There are 5 ways to turn a row about zero (a turn may also mirror it). The second row of each pair is the first, turned, with some noise. The first 45 pairs use one turn. New pairs use 2 turns, one after the other, and a turn may come again.
Some pairs, each with its turns in order after it:
[ 22 -23 -19  23  11 -12  16 -19]
[ 1 -8  4 -4 -5 -8 51 -7]
J834

[ -7   9   3 -12  -9  20  19   1]
[-18  -7   3   9 -12  -8 -19 -10]
J834

[-22  -8 -14 -16   1   2  -4  25]
[-27  -9 -10   0   6  -6 -18 -20]
J920

[ 15  -4  14 -24  11   3 -17 -22]
[ 11 -17 -32   1 -10  -9   9 -16]
J698

[ 23 -11  21  24   7 -13 -18  -8]
[-33  10   9 -18 -22  10   5 -16]
J471

[-21  -1  -4 -20   4 -12   7  17]
[ -3 -13  21  22  13  -9   9  -3]
J698

[ 21  23  13  16  11 -24  16 -16]
[ 21 -33  27 -10   6 -11  11  -2]
J834

[ 22  -7  -6  -7   8 -24 -24  18]
[ 19  11 -18 -14  32  -8  10   8]
J834

[  7   0  18  -3  18 -21   0   5]
[ -5  -8   4 -15 -25  -4  14   2]
J471

[-16  17 -14  17  -5 -11 -17  11]
[-9 -9 36  0 -8 -3  7 -2]
J585

[ -5  -6 -12 -20  19  -2  -6  16]
[ 19  -9  15  18  -4  -8   2 -11]
J698

[  3  20 -21 -13  13 -21  10  -4]
[-13   9  12   1   7  23   7  26]
J585

[ 7 24 20 20  9  6 10  0]
[ -3 -19  32  -4  10   8  -7  -5]
J834

[-16   5  22  19   9 -11  17 -11]
[  7  23   4  -4 -29   0  -6  14]
J471

[ 16  21   4  19  21  22 -15  13]
[  4   2  16 -36  14   3  -9  21]
J920

[ 24 -11  17  10 -10 -15 -11  17]
[-33  -6   2 -13  -9 -18   1 -11]
J471

[ 10 -18 -14 -17  -8 -15  21   9]
[-12 -15 -17 -13   0  18 -18  18]
J585

[-17  -8   1   9   4 -23  19   0]
[-6 13  7 17 19 12 17  7]
J698

[ -1  -2 -13 -20 -10  13  11  17]
[-28  -9 -10   3  14  -4  10  -5]
J920

[-16 -24 -17 -24  18  24 -13 -21]
[-14  37  -7 -26  16  -5 -16 -17]
J585

[ 20 -11   8 -19  14 -23 -13 -10]
[-18 -26  -5 -12 -17  14  16   2]
J471

[-23 -15   8 -21   6  16  -8  -3]
[ -1 -29 -19   0  -3 -18  -9  -6]
J920

[  3  22  -5 -24  -2  17 -10 -19]
[  8  19   2 -19  23  -6  22   6]
J585

[ 18 -24  21  -9  23  18  -8 -16]
[ 18  -7 -26  -9  -9  15  10 -31]
J698

[ 17   0   9   5   7   2 -22  24]
[  4   4  15 -14 -28  -5  10 -10]
J698

[-2 21 24 21  2  2 16 18]
[ 10 -11  29  -2  26  21  -3   3]
J920

[ -4   3  -3 -18  25 -18  24  16]
[ 18   5  17  12  26 -16  19  -8]
J698

[ -5  -5  -4  23  17 -17 -16 -18]
[-19  18   9  16 -25   2   9 -10]
J585

[ 20 -20   3  -5  -7  -6   6   6]
[-16 -15  -5 -18   2  -4 -11   0]
J471

[ 16 -21 -21  18  17 -20  22  18]
[  7   4 -25 -46   1  -9  -5  -9]
J471

[-22  12  -2 -16  20 -23  -6  16]
[ -3   4  18  30   2 -24  14  -9]
J698

[ -6  -5  14 -17 -12 -13  -2  22]
[-10 -19  17  -1   1  -6  20   0]
J698

[ 13  22  23   6  23   7 -21   0]
[  7 -14  11 -16  25  26 -11 -10]
J834

[ 14   2 -11   4 -21  12  -9   3]
[-7 -2 -8 25 15  3  3  0]
J834

[  4 -12  -7   0 -24  24   0 -10]
[ 16  -1  -9 -31  -8  -9   0 -10]
J585

[  8  15 -21   2  -3  19 -16  24]
[-28  12   1 -17  19  -3 -12  15]
J920

[  8  19 -13  10  -5  19  -6   7]
[ 18  -5  19  -9   4   8  14 -10]
J585

[  3  23 -11  19 -10  17  14   8]
[-11   7  28   0  22  -6   8  15]
J920

[  0 -15  18  16  18   3  18  -7]
[ 30 -11  10  -9   3  -2  11 -17]
J920

[-18   1   6 -18   2 -13  13   3]
[  6   4   0 -12 -18 -15 -15   5]
J834

[ 23   2 -14   6 -11  -2   4   7]
[ -1  -4   0  13  18 -15  14  -4]
J834

[-15 -22  -6  11 -14  12   1 -22]
[ 15   4  -7  17   3 -32   5  -5]
J920

[-16  21 -13  19  21 -20   2 -17]
[ -8  24  30  17 -17  10   6  13]
J585

[ 14  -3  -2   9  13 -19  -2   6]
[ -8   0 -10 -20 -10  -1  12  -7]
J471

[ 3  8 21 23 13 10 21 14]
[  9  23  24 -20  -9 -18  -4   3]
J471

New pairs, each followed by its turns in order:
[-23   7  24 -19  16   8 -10  -8]
[ -2 -33  -6  -4 -24  -3 -17  -6]
J834 J698

[-19 -19 -12  16 -12  22  16  -7]
[ -5  10 -18 -23 -28   9  12  13]
J920 J471

[ 17 -20  14  11   0 -24  13 -16]
[ 1 12 11 -1  7  0 35 24]
J920 J920

[  7  11  19   8   5 -10   0  -5]
[ -5  -4 -20   5   8  -2  -7 -12]
J834 J585

[ -1  21   4  -8   9 -15 -22 -15]
[-16 -19  17 -16 -21  -1  -4   7]
J920 J698

[-19 -10  15   5  -1 -20  -3  11]
[-15  -1  25   0 -21  -2  -6   3]
J698 J834

[-17  13  -2  20  23 -14 -23  -2]
[-18 -30  -3  -4  21   5 -13 -18]
J834 J834

[-21   2 -21  19  12 -23  13   6]
[ 31  -9   2  18 -10   4  -7  22]
J920 J920

[ 19 -13  15  10  -8  24   1   2]
[ 16 -14  -2 -28   8   1  12   5]
J920 J471

[  0  24   5   9 -21  -7 -16 -19]
[-5 11 19  5 33  3 -7  8]
J920 J834

[  9 -20 -12 -21  24 -24 -21 -24]
[-38  10 -22  23 -21   1  12 -11]
J471 J834

[-12 -17 -16 -12 -12   7  12 -15]
[-5 18 -2 13 12  9  7 26]
J920 J698

[ -3  -8  -7   0 -21  14  15  -9]
[  9  17 -13 -19 -10  -3   2   8]
J920 J471

[ 15   1  -6 -21 -15 -22   6 -12]
[-14  27  -3   2  -6 -21 -11  -6]
J585 J834

[ -6 -22 -15   7  -7  21   0  -7]
[-10   8  -9 -17  11 -11  21  10]
J585 J585

[-10  16  -1 -22  21 -16  -2  24]
[-12  10 -23  10 -19  27 -11   9]
J920 J834

[  8 -16 -15  -3   5  11  -4  -5]
[-10  -8  -4   1 -12 -13   4  16]
J585 J920

[ 11  -3  -6  24 -23 -24  -6  10]
[-14 -14  34 -15  13 -11   1  -5]
J698 J698

[  8  20   5  23   7 -13   7 -18]
[10 -9 -2 -1 21 24  8 18]
J920 J920

[ -3 -13 -18 -16  13   1 -14  15]
[ -5  -6  -9 -18   4  27 -14   0]
J471 J471

[  9 -21   6   7  11  18  13  -7]
[ 20  -2  -4  13  -2  -1 -21  14]
J834 J471

[  5  11  12  11  -7   5 -22  20]
[  5 -12   7 -31   4   0 -16   2]
J834 J920

[  7   8  19 -17  -1   6  -6 -19]
[-12  12  -9  -3  22   1   9 -15]
J920 J920

[-10  -6   9  16  -7 -17  10  -4]
[-17  11   2  15   3   2 -13  11]
J471 J920

[-14   0 -18 -13 -24  25 -23 -24]
[ 22 -19 -17 -17 -13 -25 -27  -5]
J585 J834

[ 7  6 -9 -1 -3 12  4  0]
[ -1  10   2   2 -13  -3   0  -1]
J834 J585

[-24  18 -14   0 -12   4 -17 -17]
[ -3  11  -7 -28 -20   7 -18  10]
J834 J698

[-20  -5 -19   4  24   9 -20 -22]
[ 11  15  15  13  10 -22  24  24]
J585 J585

[-7 -6 23  0 -2  1 22 -6]
[ -6  10 -13   0  -8  -1 -14  23]
J834 J834

[-22   6   0 -16  22 -17  -3  -3]
[-18 -19 -12   2 -15  19  -1   9]
J920 J698

[  3  -7 -21  23  16   8  20  16]
[-19   0  29  15  12  12  -8 -15]
J585 J471

[ 12   3 -12  13 -14  13   2  14]
[ 14  -5  24  -5  -4  -1 -10  -8]
J834 J920

[ -5  -3   0 -15 -22   7 -17   2]
[ 20   9   7  -4   1 -13 -12 -14]
J471 J920

[ -8 -13   9  -2  22   3   2  -7]
[  9  -7 -18 -16   2  -8   9  -6]
J471 J585

[ 16  16  -8 -24  17  13 -24 -18]
[  3 -23 -19  18  13 -34  -8  -1]
J920 J471

[  2  -6 -24  23   9   0   9   6]
[ -4 -10   8   4  29  10 -14  -7]
J698 J834

[15 -9 18 -5 21 24  3  7]
[ -9  27   1  -9  17 -16 -17   3]
J834 J585

[ 18 -17   1 -22  15 -13  22 -23]
[-18 -19  -2  26 -20 -25   8   2]
J920 J834

[ 12  19 -18  11  15  22  21  19]
[  4 -20  13 -25  -9   3  27  19]
J471 J471

[ 22  -3   1  18 -20   4 -20 -14]
[ 19  13   7 -27   5  -1 -18 -16]
J834 J471

[ 23  24   3 -24 -16  17  17  12]
[-10 -26  15  -7  22 -14   2 -29]
J920 J920

[ -9   1 -12  -4 -17  19 -22   9]
[  9   8  29  -1  -6   5   8 -16]
J834 J585

[ -6 -14 -25  17  -1   3 -14   1]
[ -1   7   8  -7 -21 -21   6  15]
J471 J920

[-10  -4   8   1  20  23 -10   8]
[-23   2  18  -6  -7  14  -6  10]
J471 J471

[ 11   3 -15  12  -1  -6 -10 -10]
[ 10  -6   8   9  11  -7 -18   0]
J920 J834

[-17  10   0   5  -2  -6   3  12]
[-12  11 -12  -7   4  -6  10   7]
J471 J471

[-22  -7  23  -7  24 -17  18  11]
[-13  -8  32  15 -15  -1   8 -27]
J585 J585

[21 18 25  6  0 15 13 -9]
[ -5  24  13 -16   6   8  28   0]
J585 J920

[ -7   9  -4   4   6  22 -10   5]
[  2 -18  -7   1 -15  -7   8  -9]
J920 J471

[ -3  16  -7  22  -2   9 -16  22]
[  9 -12  16   9 -18  -2  26 -13]
J920 J471

[-11  18 -15  -6  -1  22   5   4]
[-13   1  13  18   4   8  20  -7]
J920 J698

[ -8  -8 -16  -9  -6  13 -10   3]
[-4  3  6 24 -3 -5  4 11]
J920 J698

